The rows are grouped in 4 different ways at once. Each group adds its own fixed numbers to the row, and there is some noise. The rows also spread widely along 16 directions, which tell nothing about the answers.
(in the rows, 128 means zero)
Known rows, each followed by its group in each grouping:
[ 98 136 145 149  96 125 141  97 102 112 147 172 132 164 128 107 150 139
 145 155  86 176 113 120 175 112 121 134 116 158 131]  bepe k_152 V vigeg
[144 157 112 141 135  86 127  59  91 126 122 155 136 197 147  85 140  96
 142 109  91 163 166 157 190 134  85 101 112  83 133]  bepe k_981 P Kabo
[ 94 143 129 169 128 109 119 169 135  94 152 160  91 144 124 122 123 201
 165 188  62 174  99 141 148 125 113 107 130 156 142]  ligu k_633 L vigeg
[124 158 192 107  85 166  90 108 178 138 142 113 119 110 102 126 164 152
  33 179 146 121 125 144 100  91 124 150  78 137 116]  vebe k_744 J vozu
[145 110 166  91  82 136 109 125  90 149 148 201 136 127 144 145 153 157
 127  83 125 178  99 111 143  99 118 135 142 142 109]  vades k_744 V vozu
[114 131  99 132 133 174 181 150  89 146 138 168 120 149 166 143 178 119
 130 122  68  73 134  96 165 146 107 139 157 100  77]  vebe k_975 P Kabo
[155 112 125 146 114 162 117 117 116 133  95 109 143 173 147 126 145  67
 156  93 113 154  97 156 196 110  76 153 118  98 115]  ligu k_181 L vekiv
[131 101 121 146 103 144 101 149 116 109 119 150 159 168 161  92  83 105
 192 122 148 187  84 146 136  89 116 100 141 138 121]  vades k_181 Y vekiv
[132 163 189 128  48 207 151 129 193  84 116 120 133 139 130 136 161 132
  71 225 146 169 138 150 108 120 157 153  97 129 130]  ligu k_981 Y vigeg
[103  96 149 137  94 148 102  57 114 103 130  79 160 112  78 120 113 120
  95  85 160 133  98 149 133  99 136 174  99 152 217]  vades k_152 S vekiv
[114 126 102 144 153 138 119 137 138 150 113  74 141 132 114 132 142 107
 157 117 103  99  94 142 159 128 104 146 135 108 145]  vades k_633 J vigeg
[105 111 118 132 127 153 153 185 113 131 181 148 126  89 149 140 160 194
 138 123  82 116  86 116 150 113 134 116 190 146 109]  vebe k_975 S vigeg
[124 110  90 162 155 139 142 191 166  46 140 101 134 124 149  79  99 163
 136 158 152 147  88 110  87 125 185  85 155 146 151]  vades k_152 S vigeg
[131 166 150  98 114 127  68 140 148 140 144 139 100  98 114 149 143 222
  86 131  87 154 129 155  80  62 105  85 124 100 126]  ligu k_975 Y vigeg
[161 126 145 164 163 153 107  92 137  88 140 120 115 130 169 115 151  89
 114 110 115 134 135 184 178 113  58  83  86  89 139]  bepe k_181 S vekiv
[106  95 104 149 144 128 126 170 160 137 162  66 106 140  89  85 102 147
 111 173 171 109 107 148 130 135 130 153 124 164 123]  bepe k_181 L Kabo
[160 151 113 178 152 130 144 186 140 111 128 142 156 135 164 101 192 128
 167 165 104 157  43  98 169 173 155  98 168 151 119]  ligu k_981 L vigeg
[136 155 101 155 142 135 154 169 123 110  83 120  77 180 102 140 118 121
 136 182 112 124 133 101 125 187 104 175 103 125 129]  ligu k_981 S vekiv
[200 123 140 129 143 182  90 149 134 140 122 143 113 119 184 148 154 110
 117 133 195 132 133 149  85 141 103  60  96  89 131]  bepe k_981 P vigeg
[141 142  89 144 163 124 106 167 135  84  88 107 114 143 117 111  97 147
 128 158 152 120  98  91  62 164 163 116 111 133 171]  vades k_152 V vekiv
[ 91 127 110 141 153 153 147 154 153  81 135 122  73 105  96 150 146 174
  75 118  77 121 146 107 111 103  99 160 104 116 122]  ligu k_975 L vigeg
[ 71 152 111 108 111 131 150 118  99 143 148 147 190 127 177 100 121 127
 174 143  58 103 107 160 188 134 123 119 210 112  96]  vebe k_633 V vozu
[133 153  99 109 128 128 164 139  85 156 103 139  77 203 107 127 146 172
  82 160 114  86 173  89 105 169 152 172 113 113 134]  vades k_981 J vigeg
[204 121 150 139 136 145 118 153 193  84 124 117  95 128 125 141 193 155
  68 111 166 187 123  96  93 101 157 113  74 115 148]  vades k_744 J vigeg
[124 153 121 123 100 135 141 183 131  91  97 170 124 140 132 154 122 156
 163 157  95 191 112 105 114 141 128 137 154 117 124]  bepe k_975 L vigeg
[ 79 121 147 171 158 152  99 149 129 114 161 131 125  74 102 117 148 127
 124 139 108  95  44 127 173 137  69 159 122 184 128]  vebe k_975 J vekiv
[133 172 149 111 119 149  84 128 111 122  70 136 127 135  83 131 119 127
  76 146 161 123  92 108  82 172 123 169 102 130 163]  vades k_981 L vigeg
[139 103 140 130 127 177  91 152  90  67 136 175 126 118 198 131 126 190
 124  97  96 145  99 157 118 108 110  57 148  91 157]  vebe k_981 L vigeg
[106 102 112 186 148 150 133 129  98  47 109 167 102 192 147  89  70 106
 136 175 149 139 127 128 133 174 108 124  89 147 168]  ligu k_975 L Kabo
[ 94 148  91 156 124 136 151 170 137 133 126 117  84 164 139 141 129 170
 162 186  42 126 162 150 132 109  96 108 127  92 107]  vebe k_981 L vigeg
[134 126 127 153 123 136 150 175 163  98 151 149  96 149 116  92 158 165
  85 161 146 163 108  72 100 107 172 137 110 172  97]  vades k_152 L vigeg
[138 129 158 117 104 202 105 167 153  33 114 119 134  86 155 149 147 208
  65 143 115 127  82 126  73 119 179 120 135 115 193]  ligu k_975 J vekiv
[158 118 131 140 151 132  51 185  97 105 116 137 101 193 133  64  82 144
 137 144 155 140  48 152 145 145  94 115 127 153 115]  vades k_181 Y vekiv
[119 124 162 105 114 133  89 119  93  78 161 151 150 103 143  77  87 176
 111 132 164 148  95 207 161 172 114 118 167 139 174]  ligu k_981 P vekiv
[101 129 147 175 150 127 129 132 134 113 183 156 103 106 143 122 154 132
 149 149  66 136 100 160 208 119  51 111 131 151 105]  ligu k_975 S vozu
[145 148 110  76 109 128 113 143 145 123  87  75 167 135 111 105 111 118
 107  94 138 144 114 163 143 132 126 173 173  75 108]  vebe k_744 L vekiv
[ 89 112  72 114 160 121 121 101  87 131 110  90 127 172 102  85  89 114
 109  70 105  89 140 138 148  95  98 160 128  99 120]  vades k_975 V vigeg
[141 177 125 126 121 104 101 102 103 174 115 123 127 149 118 143 170 151
 128 135  73 127 125 155 160 133 105 110 131  91 154]  vebe k_975 L vigeg
[ 78 130 102 124 114 189 123 174 151 115  85  74 142 139 105 106  84 116
 115 163 129  79  91 118  84 101 135 181 131 128 112]  vades k_181 J vekiv
[122 128 147  60  87 175 154 142 162  85 120 117 170  80 132 150 136 144
  88  82 143 156 131 139 122 119 144 178 181  84 126]  bepe k_633 J vigeg
[137 179 165  93 100 136  96 101 129 163 128 140 140 136 136 126 156 151
  98 149 110 135 129 173 144 119 109 119 137  96 123]  ligu k_633 J vigeg

New rows, each followed by its group in each grouping:
[172 132 108 100 125 175 135 178 119 120  83  89 145 137 144 153 165 139
 111 116 129 101  90 114 122 180 158 152 174  84 142]  bepe k_152 L vigeg
[140 117  81 177 125 123 145 122 127 157 122  78 160 158 131 125 180 118
 155 130 102 122  95 103 147 106 180 125 124 137 165]  vebe k_975 L vekiv
[137 121 141 161 128 139  93 108 132 104 137  76 106 152 109 121 155 169
 104 168 120 127  99 154 136 132 145 117  82 143 206]  bepe k_152 V vigeg
[120  97 100 167 130 124 140 111  95 182 157 103 113 172 137 112 136 142
 160 162 128  93 143 161 156 134 127 115 109 142 170]  vades k_981 J vekiv
[119 143 134 163 142 141 168 152 193  46 150 148 105  82 127 129 148 130
 111 155 128 169 144 115 123 135 124 129 103 136 134]  vades k_975 P vekiv
[ 64 100 118 165 134 149 176 166 162  70 155 112  98  92 113 153 118 151
 157 164  84 119 128 137 166 150  93 171 139 146 158]  vades k_975 J vozu
[115 129 114 186 148 147 157 101 131  87 100 143  95 166 126 129 121  76
 137 166 136 125 162 107 123 158  96 144  57 129 159]  vades k_152 J vekiv
[152 168 152  82 116 115 105  92 104 171 110 117 143 102  93 153 156 138
 100 104 139 112 126 162 150 185  98 169 145  95 176]  vades k_981 J vekiv
[157 183 157 114 104 158 120 119 151  91 110 133 119 137 176 136 148 152
  86 179  96 129 168 198 130 144 121  84 124  55 151]  vades k_975 L vekiv
[156  94 107  98 142 158  79 168 114 152 127  97 126 128 135 117 107 138
 120  85 168 104  97 142  98 111 105 124 148 111 102]  bepe k_152 Y vekiv
[133 124 134 103  78 183 114 144 152 137  85 108 152 145 114 124  99  93
 110 142 203 147 111 107  63  97 148 161 116 126 115]  vades k_152 J vigeg
[115 120 101 174 110 177 116 183 113 121  80 144 137 154 168 168 112 121
 219 180  87 130  86 106  91 120 120 101 117 118 147]  vebe k_744 J vekiv
[127 152  95 129 150  81  69 188 158 118 122 115 151 112 125  78  77 167
 177 148 143 170  66 130  81 109 140  74 168 135 130]  vades k_152 J vekiv
[147 147 113 127 141 118 117 167 156 188 133  75 106 141  98 136 156 149
 135 175 125 101 110 141 137 146 110 138 137 117 118]  bepe k_181 J Kabo
[118 152 111 134 163 150 129 167 123 145 108  94  52 167  84 133 157 163
  75 166  81  62 130 116 133 158  82 186 100 116 105]  ligu k_981 J vigeg
[ 71 158 117 140 131 197 115 145 122  89  67 125 133 128 107 128 102  98
 107 168  99  76  82  80  77 133 111 180 100 136 114]  ligu k_152 V vekiv
[127 166 125 104  74 183 104 128  96  78  40 113 167 167 137 156 122 156
 118 135  70 128  94 112  81 115 172 137 141  75 183]  vebe k_744 S vigeg
[165 161 153 124 100 103  89 102 125 135 101 133 119 158 110 142 144 132
 130 139 118 183 130 168 157 144  94 133  99 102 159]  vebe k_744 L vekiv
[143 124 118 146 152 166 171 155  94  85 122 173 127 172 154  81 150 107
  96 156 172 110  83  63 141 208 167 158 136 171 110]  ligu k_152 V vigeg
[107 138  97 168 170 111  85 106  98 125 119 118 161 140 121  81 139 122
 134 102  95 118  62 117 144 105 120  99 123 136 153]  vebe k_181 L vigeg
[140  96  89 168 154 142 185 160 127 136 139 136 156  87 147 162 165 122
 187 128 170 129 104  72 109 186 173 112 152 150 189]  vades k_981 J vigeg
[122 100 149 147 100 193 164 155 141  37 134 169 116 118 149 141 136 127
 114 114 133 181 112  95 127 112 119 147 123 136 119]  vebe k_152 S vigeg
[169  83 125 103 149 192  96 146 125 122 124  76  97 135 161 126 114 128
  81  92 177  68 143 185 118 130  88 121 119  72 135]  vades k_152 J vekiv
[149 140 154 112 103 151  82 147 129 106  98 124 138 151 129 103 110 121
 115 144 156 159  86 153 131 136 102 145 127 122 126]  bepe k_981 J vekiv
[180 138 105  95 102 146 136 146 144 157 110  73 175 135 154 134 143 110
 141 117 158 127 111 145 128 142 156 112 187  74 123]  vebe k_152 S Kabo
[133 109 155 102 134 127  68 101 118 137 171 127 168  90 134  73 118 141
  90  83 185 137  85 173 139  97 110 109 144 142 135]  bepe k_181 J vekiv
[109 145 177 132 111 143  80  76 106  85 135 150 161 126 119  78 106 114
  82 145 163 151  85 165 147 131 115 124 114 159 169]  bepe k_975 S vigeg
[ 96 134  99 142 140 143 193 135 113  63 111 182 142 136 132 113 131 106
 125 109 106 138 131  60 130 148 145 169 143 139 115]  vades k_975 Y vekiv
[168 134 168 113  88 171  86 152 120 139 147 176 123 126 163 156 161 187
 113 147 134 150  98 129  89 106 135  73 129 120 132]  vebe k_181 Y Kabo
[ 93 160 142 137 127 152 131 151 102 134 144 193  76 139 120 134 160 191
  77 185  73  99 128  93 106 124 118 134 103 154 104]  bepe k_975 L vigeg
[174  77 120 171 153 134 155 156 155 100 177 132  88 133 173 128 144 141
 153 146 185 172 153 151 149 155 116  77 110 129 154]  vebe k_152 J vigeg
[152 103  94 109 106 128 111 125  96 170 106  90 140 170 117 150 152 143
 151  67  97 142 104 112 135  91 132 144 138  97 142]  bepe k_981 V Kabo
[165 141 165 168 119 128 122 118 153 149 160 144 103 115 135 171 208 148
 147 164 106 170 123 144 161 124  99  98  87 135 163]  bepe k_181 J vekiv
[142 130  88 124 136  80 121 107 139 163 104  76 109 190  78 107 113 111
 131 116 151 162 165 142 140 110 104 160  95 103 127]  vebe k_744 J vigeg
[ 93 116 157 134 102 127  87  75 125 160 157 133 164  93  94 122 144 126
 122  90 115 141  93 155 155  71  93 135 114 141 143]  vades k_744 L Kabo
[123 170 148 182 134 128 156 110 144  93 134 151 125 142 123  98 161 114
 117 226 135 146 110 114 150 192 148 136  88 179 156]  ligu k_981 V vekiv
[149  99 134 140 106 164 146 163 112 103 147 165 124 156 177 126 174 169
 134 114  98 159  94 112 158  98 150 107 152 129 128]  vades k_975 J vigeg
[117 162  92 124 135 117 169 145 127  78 127 140 135 152 144  99 145 173
 116 149  83 140 144 113 131 144 171 117 161 105 134]  bepe k_975 P vigeg
[ 82 189  79 110 160 123 118 133 156 146  92  67 135 139  81  83  85 121
  91 179 128  80 138 125  75 122 130 152 124 107  97]  ligu k_181 V vigeg
[107 153 109 173 113  99 128 126 121 138 104 159 143 145 108 135 123 106
 195 157 101 178 104 103 133 125 119 132 113 150 152]  vades k_975 L vekiv
[145 149  73 143 148 101 170 126 122 141 119 141 172 139 165 109 120  83
 182 133 147 151 140 115 135 152 146  96 167 111 119]  ligu k_975 S vekiv
[146 134 141 131 146 145 124 149 157 118 167 121  82 151 143  89 148 168
  53 186 150  97 146 152 123 136 127 105 108 125 107]  bepe k_975 J Kabo
[140 145 120 126  76 122 165 139 131 119 105 145 192 130 107 134 154 112
 154 118 147 200  71  54 122 144 190 167 169 155 143]  vebe k_981 S Kabo
[156 107 131 139  89 160 152 105 125  98 106  92 155 173 140 140 186 101
 138  86  85 161 102 129 206 124 129 172 137 105 152]  vebe k_981 Y vozu
[128 131 122 181  97 124 143 131 152 118 147 146 139 169 141 107 158 136
 177 174 106 207 104 108 138  80 155  93 116 163 124]  ligu k_152 Y vigeg
[117 142 118 100 160 144 105 203 120 144 174 159 132  56 157 112 154 204
  90 111 100  77  73 120 111 121 122  96 199 128  70]  vebe k_975 L vekiv
[116 166 113  93 111 139 108 105 106 126  77  92 138 144  86 124 115 145
  81 119 119  93 135 131  91 139 143 175 119  92 169]  vades k_981 P vekiv
[141 128 146 128 126 174 112 131 176  65  99  82 161  85 109 140 134  96
  96  93 156 143  79 124 116 124 136 164 121 117 164]  vades k_633 S vekiv
[150 118 162 123  84 151  66 112  92 126 105 139 168 175 124  87 103 110
 127 140 200 176  62 146 126 132 137 131 118 163 160]  bepe k_981 Y vigeg
[ 50 115  94 186 151 121 157 119 152 151 167  90 121  87  77 143 124 129
 180 162  93  98 134 139 142 115  96 147 106 163 161]  vades k_181 Y vekiv
[128 143 110 115 102 182 158 121 174  99  69  90 178 137 131 128 105  72
  99 158 197 127 142 102  57 140 190 171 112 108 148]  ligu k_633 J vekiv
[179 186 159 118  60 124 168 141 213 132 124 132 134 112 129 176 209 145
 135 173 111 218 147 114 122 111 164 128 130 101 126]  vades k_152 J vekiv
[149 108 142 129 142 106 117 156 163 151 199 129  99 104 128 112 147 165
 117 133 160 161 119 167 166 122  89 108 143 140 105]  ligu k_975 J Kabo
[140 188 108 140 138 118 111 139 156 101  77 114 122 147 105 117  94 129
 114 185 150 138 129 103  47 140 157 114  96 116 158]  vades k_181 S vekiv
[149 104  94 166 150 199 159 188 123  96  80 151 103 154 144 174 159  83
 149 112 118 115 101  37  98 157 108 151 103 116 107]  vebe k_981 Y Kabo
[150  93 106 142  98 106 142 120 120 171 165 150 158 130 167 139 139 122
 209 113 156 198 142 136 136 102 137  79 141 133 142]  bepe k_981 P vozu
[136 135 109 163 136 151 120 188 133 128 131 142  95 170 169 118 114 143
 153 201 109 123 109 125 109 116 118  82 126 137  95]  ligu k_975 S vozu
[150 128 159 130  90 147 149 148 160  64 125 126 150 116 108 130 160 131
 125 129 149 189  76 115 163 166 154 179 150 154 160]  vades k_152 Y vekiv
[118 129  74 130 120 128 154 204 186 123 141  99 112 117 138 130  93 171
 174 173 130 162 155 137  73  90 148 102 151 106 100]  ligu k_181 P vekiv
[118 124 139  97  91 121 113 164 131 160 190 158 108  79 124 147 137 219
 137 123 120 162 127 140 106  82 121 107 158 138 107]  vebe k_152 P vekiv
[134 176 107 153 139 112 140 158 179 127 123  96 132 110 103 129 133 144
 133 212 156 145 116 113  82 157 172 111 130 145 158]  ligu k_975 S vigeg
[123  98 115 149 104 155 147 103 128  88 124 113 144 155 145 120 116  97
 146  97 115 166 136 147 159  94 104 127 124  98 141]  vebe k_981 S Kabo
[115 147 153 104 106 184 123 151 187  79 127  76 144 105 115 112 120 147
  58 157 142 102 104 151 101 126 158 153 144 112 135]  vades k_633 S Kabo
[119 146  58 159 170  69 153 118 130 151 103  93 158 124  79 114 134 101
 163 115 133 139 115  83 124 165 147 159 132 139 159]  ligu k_981 L vekiv
[114 172 156 124  96 134 109 151 173  97 141 138 145 120 133  81 142 168
 100 172 102 162  86 130 118  81 149 114 144 141 101]  vades k_152 J vekiv
[157 103 123 152 165 159 122 206 139 134 177 135  86 162 181  74 159 149
 111 149 134 109  89 142 169 108 105  87 143 141  55]  vades k_975 J vigeg
[129 147  95 103 146 130  93 180 112 179 115 111 120 110  97 130 109 163
 114 128 150  76  87  90  53 127 138 133 149 136 112]  vades k_152 S vekiv
[136 127 153 133 128 122 109 148 124  91 148 154 111 125  88 103 148 181
  87 120 143 158  69  94 128 136 149 161 120 183 151]  vades k_181 Y vekiv
[151 138 116  94 131 114 124 137 136 134 147  82 149 108 146 112 122 169
 128 148 156 113 136 194 137 178 143 106 183  93 167]  bepe k_152 J vekiv
[119  91 102 125 144 135 113  95 119 144 142  66 148 144 103  79 125 108
  86  72 153  95 108 150 160 106 114 159 133 120 127]  ligu k_152 L Kabo
[ 81 111  78 178 163 142 180 117 139 144 140  83 130 126 130 138 140  87
 174 163 105  82 159 148 168 148  98 135 119 117 153]  bepe k_975 J vigeg
[169 161 135 127  60 114 126  72 133 156  77 107 141 217  95 130 151  99
 131 141 136 196 150 127 132  97 157 158  78 112 160]  vades k_181 Y vekiv
[126 111  92  94 121 164 124 158 160 118 116  92 163  92 148 127 102 139
 114  80 140 125 133 125  54  50 155 108 153  79 103]  vades k_744 S vekiv
[115 151 105 101 148 122  91 157  97 120 111 117  87 187 111  83  86 163
 102 125  93  90 122 154 139 135  94 157 132 101 101]  vades k_633 P vekiv
[133 125 114 137 116 141 128 190 155  85 130 119  99 157 129 113 129 193
 107 164 103 152 101 117 111 113 156 125 139 130 125]  ligu k_975 L Kabo
[ 62 133 146 153 122  93 139  43 127  95 150 139 109 116  74 140 115 133
 134 136  89 166 176 158 169 125  63 167  77 139 197]  bepe k_181 J vozu
[217 169 111  88 158 136 138 178 122 132  75 129 105 167 158 137 149 105
 113 145 162 114 136 130 141 236 116 139 151  67  96]  vebe k_744 V vekiv
[180  81 111 153 142 137 111 141 146 109 144  77 163 114 168 117 130 135
 160 122 201 160  93 174 137 148 160  72 148 120 210]  ligu k_975 J vigeg
[ 96  94 126 152 137 128 107 145 161 112 169  63 119 134  89  79 128 135
 115 131 117 133  72 158 190  91  99 161 125 163 113]  bepe k_975 V Kabo
[182 103 125 106 147 146  79 179 148 135 132  99  87 170 130  90 109 147
  65 127 212 133 120 143  88 116 132 119 103 123  95]  bepe k_633 L vigeg
[106 105 147 118 107 111  96 128 122 123 174 128 119  84  81 123 135 215
  94  91 121 159  94 139 122  92 133 150 133 162 169]  vades k_981 L vekiv
[171 104 125 127 150 124 139 163 146 134 173 118 116 119 124  85 151 156
  72 129 210 136 103 118 128 156 166 141 135 167 115]  ligu k_181 L vekiv
